The rows of a group lie close to one hidden flat surface of 12 dimensions, which may be shifted away from zero. Surfaces can cross.
Some rows, each with its group after it:
[ 50   1 -23 -20  27   1   5 -17  19 -22 -10 -15  31 -34 -25 -11 -15  -4
  -1] : k419
[ -7  28  20 -58 -25  11   2  13 -12  21  -5 -13 -29  31  13   4   7 -15
  -9] : k419
[ 15  12  -5 -23  15  16 -11  -1  29 -13 -23 -37 -16  38 -14  14 -26  41
  -5] : k553
[ -3 -10   1  20 -39 -24 -11 -17 -40  20 -22  25   4 -21  -1 -29   9  13
  11] : k142
[ 41 -24  30 -25 -23   9 -20  -1  18  -6  29  18 -23  41  29  -2 -16 -13
  41] : k729
[ 14 -20   0 -24   9   6  14  28  -8  13  51   8 -23  -2  23  23  11 -35
 -11] : k553
[ 37  19 -22 -18 -24  24  11 -51  13  -9 -25  -4   8   9 -20  15 -13  50
   8] : k553
[ 24  31   5  -5 -20  -6   6  23 -28  -2  34 -38   1  19  -4 -10  14  -3
   9] : k582
[ 10 -19 -22 -26  22   5  23  29  35  -3  -4 -13   2  29   7  19   7  -5
 -48] : k553
[-10 -29 -13 -28  -8 -18 -75  27  13 -15  34  -1   1   5   3  34 -16  14
  -4] : k729
[ 32  23 -21  -5 -23  19  12 -31 -15   8 -29  -3  -7   2 -23   5 -10  54
   0] : k553
[ 24  48  20  34  41  11  14  24 -14  -7  30 -54   1  16 -22 -17   5 -18
  23] : k729
[ 19  21   6  17 -21   6  10   1   5   7 -18  29  16   7   8 -28  37 -17
 -11] : k419
[-17   8  -2  18  22  16  33   0  18 -29 -36  -6 -10  58   2  27 -15   4
 -23] : k553
[ 10 -36   2 -14  17 -22 -13  10 -16  67  24 -14  15 -31  15  -8  28  -6
   8] : k729
[ 39  -7   3   4   1  12  41 -33  -1  31   8  10   8 -12  17  -9  22  -4
  20] : k729
[ -2  26   3 -10 -46 -16   0  18   9 -28   1 -22  22  42  21 -17  12  19
 -10] : k582
[ 21   4  12 -28   2  33  17  -7  23 -15  -9  37 -24   0  10  -3 -20 -21
   4] : k582
[  6 -16 -20 -11  31  10  42 -40  25 -20 -40 -12  40  35 -13  28 -25   0
  -5] : k419
[ 12  -2 -19   0  56  12  13  21 -31  34  34 -14  -3 -39 -34  25  -1 -22
 -11] : k582
[-22  46  21  -3  17  -4  -4  16 -19 -21  -4 -40   2  15  -9  -5  -3 -27
   2] : k419
[-14 -20  11  -3  -7   3 -46 -29   2 -10  13  34 -26 -29   8  20 -25   8
  34] : k729
[ 13  22 -11  33  11  16  27 -13  16  -8 -10  -3   7 -27 -17 -21   4  20
   0] : k142
[  2   4 -13  -2 -40   2  -3 -19 -20  -4  43  -3  24   1   1  24 -14  48
  32] : k582
[-44 -11  18  17  19  -6 -13  -1  32 -13 -12  -3   7  24  26  14  -3   1
   6] : k142
[ 53  34  28 -18  29  13 -16  -4  10   7 -34 -24  13  36 -22 -36   0 -32
  21] : k142
[-25  27   0   3  29  47  -4   7  18  21  -1   3 -33  19 -24  40  -4  19
 -11] : k419
[-21  23  18 -19 -25 -17  17   8 -38  34  13 -35  14  12  21 -10  25  -2
  10] : k142
[-14  -3  -9 -16   0  24  20 -23  12 -11  -9  15  16   9  -6  25 -38  28
  13] : k582
[ 13 -49   1   6  11  30  31 -32   7  44  -9  65  -5  13  10  26   1 -15
   9] : k419
[  7 -22  -4 -48   4   9  19 -11  25  30   2 -13   6  15  20  18   0  14
  -1] : k142
[ -6  -7  13 -45 -29   1  25  17  -1  12 -12  20   8  33  34 -11   1 -14
 -12] : k582
[ 27  29 -18   8  -3   5  12   0 -28  -5  24 -23  32  20 -28  16   5   2
   5] : k729
[ -7  50  -8   7  -2   8 -35  -7 -31   5 -36   5   8   0   2  27  22  20
 -26] : k553
[ -6 -27 -35  39  17 -27   2 -24 -12  17 -24   0  28 -21 -26   9  29  -7
 -27] : k582
[ 30  10 -13  28  54  28  15 -14   5  -2  12  33  23 -24 -12  26  23 -51
 -13] : k582
[ 18  39  15 -13  -9  32   7  -1  -3 -29   8   0 -63 -19 -17 -13 -33  -2
  18] : k419
[ 24  11  31  11  23  25   2 -28   7 -11  13   2  -6  32  -4   9 -20 -26
  53] : k729
[-25  37  22  32  -9  -2   6 -17  32 -21   1 -15  38  14  28 -14  27   8
  21] : k142
[ 26 -12 -13 -19  -8  -1  -4 -41  -4  23  30   5  37 -49 -18   2  14 -12
  26] : k553
[ 29   3 -21  36 -18  12  41 -21 -10  14  31  15  11 -39  -3  -7  17  35
  12] : k142
[  5 -20  13  -2 -31 -13 -17  13  -4   1  30  -7 -44 -20   2 -33 -18  16
  26] : k553
[  1 -18   3   3   3   7 -14  -6 -10  -9  36  24  -3  17  12  43 -13 -11
  19] : k729
[-30  -9  23  31 -10 -17   0  -6  21  -3   5 -13  32  44  35  -6  14  16
  28] : k142
[ -7   6  -1  17 -36 -18   3 -42 -31  -3 -21 -12  -6   3 -19  -7   1  10
  15] : k582
[  1  -8  21 -19  -1   2 -53   0   0  10  16  24  -8  15  42  29  12 -14
  11] : k553
[ -8 -11 -22  -6  26 -13 -25  -6 -17  14 -13 -35  26  19 -30  32 -18  29
  -2] : k142
[-14   3 -22  33   2   8  25 -12  16   6 -46  29  24  -1 -14  -5  20   8
 -36] : k419
[  4 -23  -9  32 -33  -5 -13 -30  11 -22  36  28  13   6  22  27   2  28
  28] : k553
[ 24 -20   8  32  -2 -22 -37  15  -2 -15 -35   6  -6  36 -14 -35 -14   8
   5] : k142
[ -9 -18  -7 -21 -43 -18 -26   8 -14 -21  11   4  -3  37   0  19 -24  19
   2] : k729
[  6 -35 -25  12   9 -28 -24 -27 -15  25  -9   9   7 -32 -11  19  32 -19
 -21] : k582
[ 20   0  18   7   5  13 -31 -31 -14   5  40  31  11  -8  12  29   4 -25
  49] : k729
[ -8 -34 -28   4  26 -13 -39   3   8   4  14  -6  36   2 -18  37  -9  19
  -5] : k729
[ 23 -22 -32  13   7  23  22 -27  32  -7  11  22   7 -20  -2  29  -7  37
  -3] : k142
[-14  56 -22 -26  -7  21  11   3 -16 -10  -5   7  45 -40 -15  11   1  13
 -23] : k582
[ 12  -8  -8  13 -18 -25  13 -34 -30  -5  -7   8  57 -11   6  -7  14 -11
  14] : k419
[  6 -20  -7 -14  -8  -7 -16  40   8  17  16  12 -15 -11  13 -10  17  -3
 -29] : k419
[  7 -21 -17  28  12  -2   7   5   9  -1  23  -3  21  23   6  28   7  14
  -4] : k553
[-20  -8 -17  28   1  -8  16 -25 -16  -6 -23  -3  28  16 -23  14 -14  21
   4] : k729
[ -7  -7 -32   9 -30 -15  13 -28 -11  -5 -31  17   8 -23 -10   7  18   8
 -35] : k582
[ 15  35  14  27   9  13   9 -26  -2 -15  10 -21  32  35  -4  16   4   2
  37] : k142
[  3  47  29  -2  27  34 -17  15   7  50   2 -25  -3  38 -25  -2  23  -5
  15] : k419
[ 19  26   3 -13 -13  -7 -17   5 -34  12  17  -9  14   5   6   8  22 -12
   4] : k142
[  0  26  -2  53  29  -3 -28 -19  -9 -36  35 -46   2  16 -26  40   3  -4
  26] : k582
[ 15  39 -10  35   5  10 -13  -9  -6 -33 -11  10  16 -24 -38 -11  -1  -5
   1] : k729
[  7  -2  12  -6   3 -22 -58  59  54 -25  10 -21 -13   9  23 -38  16  -4
 -19] : k553
[-19 -34 -20  34   6  -8  33  12  12 -18 -30  35  -2  -8   7  -5  -2  -5
 -42] : k419
[-12 -41  -7   8  15  -4   6  -6  17  -1  -1  -3 -23 -27 -23 -12 -30  12
  11] : k553
[ 12  -8  11   6  -4  -2  53 -16 -22  14 -11 -18  22  57  -4  -7  -8  -9
  22] : k419

New rows. What belongs after each?
[ -9  -3  -6  -9  -6 -18  10  18 -45   8 -14  -4  10  57  16  30  13 -24
 -31] : k142
[ -4  -5   7 -23 -12   3 -44 -19  27   3 -22  25  -3 -19   6 -10   0   2
   6] : k419
[ 41  -1  -6  25 -27  11  14   0  24 -39  -5  46  14  35   9 -10   9 -17
 -11] : k729
[ 23  -4   7  31  39  23  -2  -3   6   5  -7   4 -22  13 -15   3 -19   7
  18] : k553
[ 35  19  16 -24 -32   3  -1   1  -7   3  15 -24 -13   9 -14 -37 -17  24
  36] : k582
[ 47 -33 -23  18  25   9  -8 -18  12  -6 -30   7   3  26 -36  11 -35  25
   3] : k142
[ 33  41  19  -9 -31  14  24  15   2 -23  19 -16   8  40   9 -30  -3   6
  23] : k582
[ 20 -31 -16  26 -59 -21  36 -56 -37  16 -16  26  -1   9   1   1  25   3
   2] : k582
[-13 -20   9  31 -21 -22  -1   2 -41  -3 -35   0 -23  41 -13 -19 -30  18
  12] : k142
[ 16  -3   9  34 -25 -10  36  -8 -61  20 -15  -9 -11  30 -23 -29 -16  14
  27] : k142
[  0 -12 -15 -14 -27 -19  19 -28 -11   3  -9 -32  13  52   0  31  10  12
  -7] : k582
[ 26 -10 -27  24   5  22  57 -36   3 -25  -4 -14 -35  23 -32  31 -27  18
   0] : k582
[  8   0   9  25 -11  23   7 -56  -3  -2  -5  37   6   4  -6  15 -12   7
  43] : k419
[ 27   7 -17  13   3   7  13  15 -54  12  11  28 -14 -19  -3  16  15 -27
 -22] : k142
[ 20  -9 -19 -26  11  17  29 -15  22   4  -5   3  39  29   3  33   4  -1
 -15] : k582
[-10  29  -1  28 -11   9  16 -30  32 -21   3   2  41  -5  22   4  26  21
  10] : k142
[-12 -42  -4   9  -1 -13   5  -4  14  10 -43  35 -16 -14   1 -27  -4 -10
 -21] : k582
[-11  13  22   5  15  11 -20 -40  35 -13 -49  17  15  -2   3 -10  -6  -6
  21] : k142
[-16  16 -12 -26  -6 -17  -3  -2  -4   2   6 -15  38 -19   1   8  32 -30
 -23] : k553
[-15  -6 -15 -21  21 -19 -23  10  22   9 -24 -36  49  12 -17   2   2  16
 -22] : k582
[ 31  20 -12   4  35  23 -11  -5   6  -1  47  -8  37 -15 -19  29  -2   6
  22] : k582
[-24  -2 -24  24 -28 -21  28 -17   4  14 -42  -8  40 -18  -4 -30  24  42
 -23] : k142
[-14  -5 -23  11 -47 -17 -16 -18   6 -43  10   7 -14   4  18  31   9  24
 -18] : k582
[ 40 -17  -7   0  -1  14  62 -10 -23 -16  20  -1 -22   3  -7   1 -33  -6
  15] : k419
[  0   8 -17 -22  15 -10  -3  10 -40  37  -2  -2  23 -28 -20  10  22 -32
 -28] : k729
[ -9  -4   1  -6   8   5 -17 -48   9  -7 -18  22  13   1   2  33   1 -19
  11] : k582
[  4  -6  13 -37 -19  20  17   2   1 -10  23  25 -25  27  34  29 -11 -19
   3] : k582
[-11 -12   7   2   5   5  28   5  14 -12 -39  18 -49 -30 -13 -44 -19 -25
 -16] : k553
[-29  39  -4  -7  -5   7  10 -20 -28 -30  -6 -29 -29   5 -18  37 -13  -5
  -7] : k582
[-40  -9 -10 -23  -7   3  18 -22  18  -8 -28 -13  44  47  -4  27 -38  50
   6] : k582
[ 43  10  30   4  32   7 -19 -10  15  12 -22 -25  15  36 -19 -32  -7 -17
  37] : k142
[  5 -11  29 -18  19  -1   5  27  -6  38  -6 -16 -21  31  -1 -28  -4 -28
  11] : k419
[ 18  12  -1 -15  -7  -3  16  28 -46  19   3 -12 -31   1 -10 -12   0 -12
 -15] : k142
[ 20  17  -6 -35   7  12  14   3  20  -5  -1 -13  29  31   3  12   8 -10
 -14] : k582
[ 34  -1  -4   7 -44 -13 -31 -42   2 -21  14  12 -16  -7  12   9  26  -7
  13] : k582
[ 14 -12 -18 -33  22 -31 -25  49 -10  37 -26 -46  27  22 -15 -15  18  -5
 -46] : k142
[ 49  -5 -11 -11  22  25  18 -45  23 -21 -11   7  11 -13 -24   5 -31   2
  26] : k419
[ 14 -14  15 -43  -2  -7   8  -6  18   7  41 -11  26  16  20   4  18 -55
  19] : k553
[ 59  32   1   1 -31   7 -13 -22  15  -4 -18  -6  23  19  -4 -30  21  25
  16] : k553
[  4 -16 -21 -30 -31  -5 -29 -13  25 -24  -2  10 -23 -15   6  18  -6  27
 -16] : k582
[ 16  10   5 -37 -18  21  -8 -26  28 -15 -15  39  17   0  19   6  -2  -9
   6] : k582
[ -1  37  -4  12  43  32  -9 -20  27 -17 -23   9  51 -26 -35  -6 -22  10
  20] : k582
[  0  -3  -9 -22  -2  -9 -27  -6 -21  35  21  17  61 -25   7  16  25  -6
   3] : k582
[-41  12 -15 -25   2  -7  20 -15 -42  11 -11 -47  -5  15 -28  39 -21  12
  -7] : k582
[  2  19  -4  15 -18   3  14 -43   0 -18  -1  12  42  14   7  18  19  -8
  12] : k553
[  4  23 -13  34 -37 -16  11 -31  -6 -40 -22 -10  -6  11 -12   0  15   8
 -10] : k582
[-16   1 -14 -18   8 -15 -43 -23 -20  17  -6  12  15 -45  -6  27  26 -28
 -15] : k582
[ 45  40 -13   4 -36  16  11   3 -21 -23  30  13 -12 -16   6   4  16   8
  -6] : k142
[ 12 -32 -10  -8  54   1   2  -9  11  27 -11 -26   5  14 -26  21  -8 -18
  -5] : k582
[ 37  -2 -12  -1  12   0   5  21 -18  27   1  -1  -7 -28 -18 -26  10  -4
 -16] : k142
[-81 -12 -17  17  -2 -24  -2  -5 -11  -4 -31 -13   2 -13  -1  20 -14  37
 -23] : k142
[  8  19 -12  -3   1  10  23  50 -29   9  31  -7  -9 -34 -17 -22  -9  10
 -15] : k582
[ 12  19   7   5 -18  -7 -17  23  34 -33   7 -16 -27 -15  16 -33   6  23
  -7] : k729
[-17 -18 -13  21 -31 -27  15   5  -3   0 -26 -16   6  17  -6 -26   2  36
 -14] : k553
[ -3   1  -3  28  -2  -8   1 -22  11 -12   2   2  45   9   4   8  20  -6
   9] : k553
[ 79 -10 -15 -21   7  -4  -5  15 -13  44   8 -31  16  11 -32 -26   5  12
   5] : k142
[ 14 -17   6 -22 -14 -15  -7 -27 -10  12 -11 -14 -23  19  -2   6   8 -18
   6] : k582
[-33 -39  -9  29   2 -12  -4  -6   6 -11   8  18  13  27  26  42  -5  21
  -3] : k142
[  4   1   4  -9 -14   5 -10 -36   8 -32   6 -21 -35  26  -6  33 -24  12
  23] : k582
[ 16  -4 -20  31   8  -5 -14  25  15 -28  11  -3  23  19 -20   2  -3   9
 -15] : k729
[-13  17 -15  11 -22 -16  24  17 -58  20  -1 -28 -22 -27 -28 -22  -4  31
 -13] : k142
[ 15  35  26  12   9  15 -31 -16  -9   2 -18  34  -1  -7  12  -3  22 -32
  14] : k553
[ -7  46  -6  -2  12  13 -17  -3   1 -14 -46 -10 -14  -4 -19   6  -6  16
 -24] : k553
[ 44  33   6   8  -7  30  15  -8 -26  17 -46  20 -36  22  -5 -11   2  16
  -9] : k553
[ 24  15  -1 -14   8  12   8  -2 -28  21  25  -7   2 -24 -20  -1  -5  -5
  18] : k582
[-24   5   3 -27  24  -1   5  48 -22  26  20 -25  15   0  -7   2 -14   0
  -6] : k582
[  7   2 -20 -31   6  18  -6   1  19  27 -24  37   4 -27   0  10  30 -13
 -45] : k419
[ 28 -23  -6  11  -2  -2 -13 -32 -18  -2  41  14 -37  -7   5  46  16 -30
  11] : k582
[ -6  16   6 -39 -22   4  42  31 -12  -4  -2 -18 -20  41  12  -5 -10  -5
 -21] : k582
[-17 -29  -4  35 -32 -16   2 -29 -61  11  18  25  13  14 -14  23 -18  15
  36] : k729
[-54  25   1 -27 -19  -9  22 -17 -29 -24  31 -33  10  11   6  45   0 -21
   3] : k553
[ 28  36  20  11 -22  -3 -27  -8  13 -48  13 -36 -48  17  -7 -18  -4  -3
  24] : k582
[ 14 -11  -7  49   5  -8  22  21  -2  -1   9 -24  10  40  -8 -10   4  28
   1] : k553
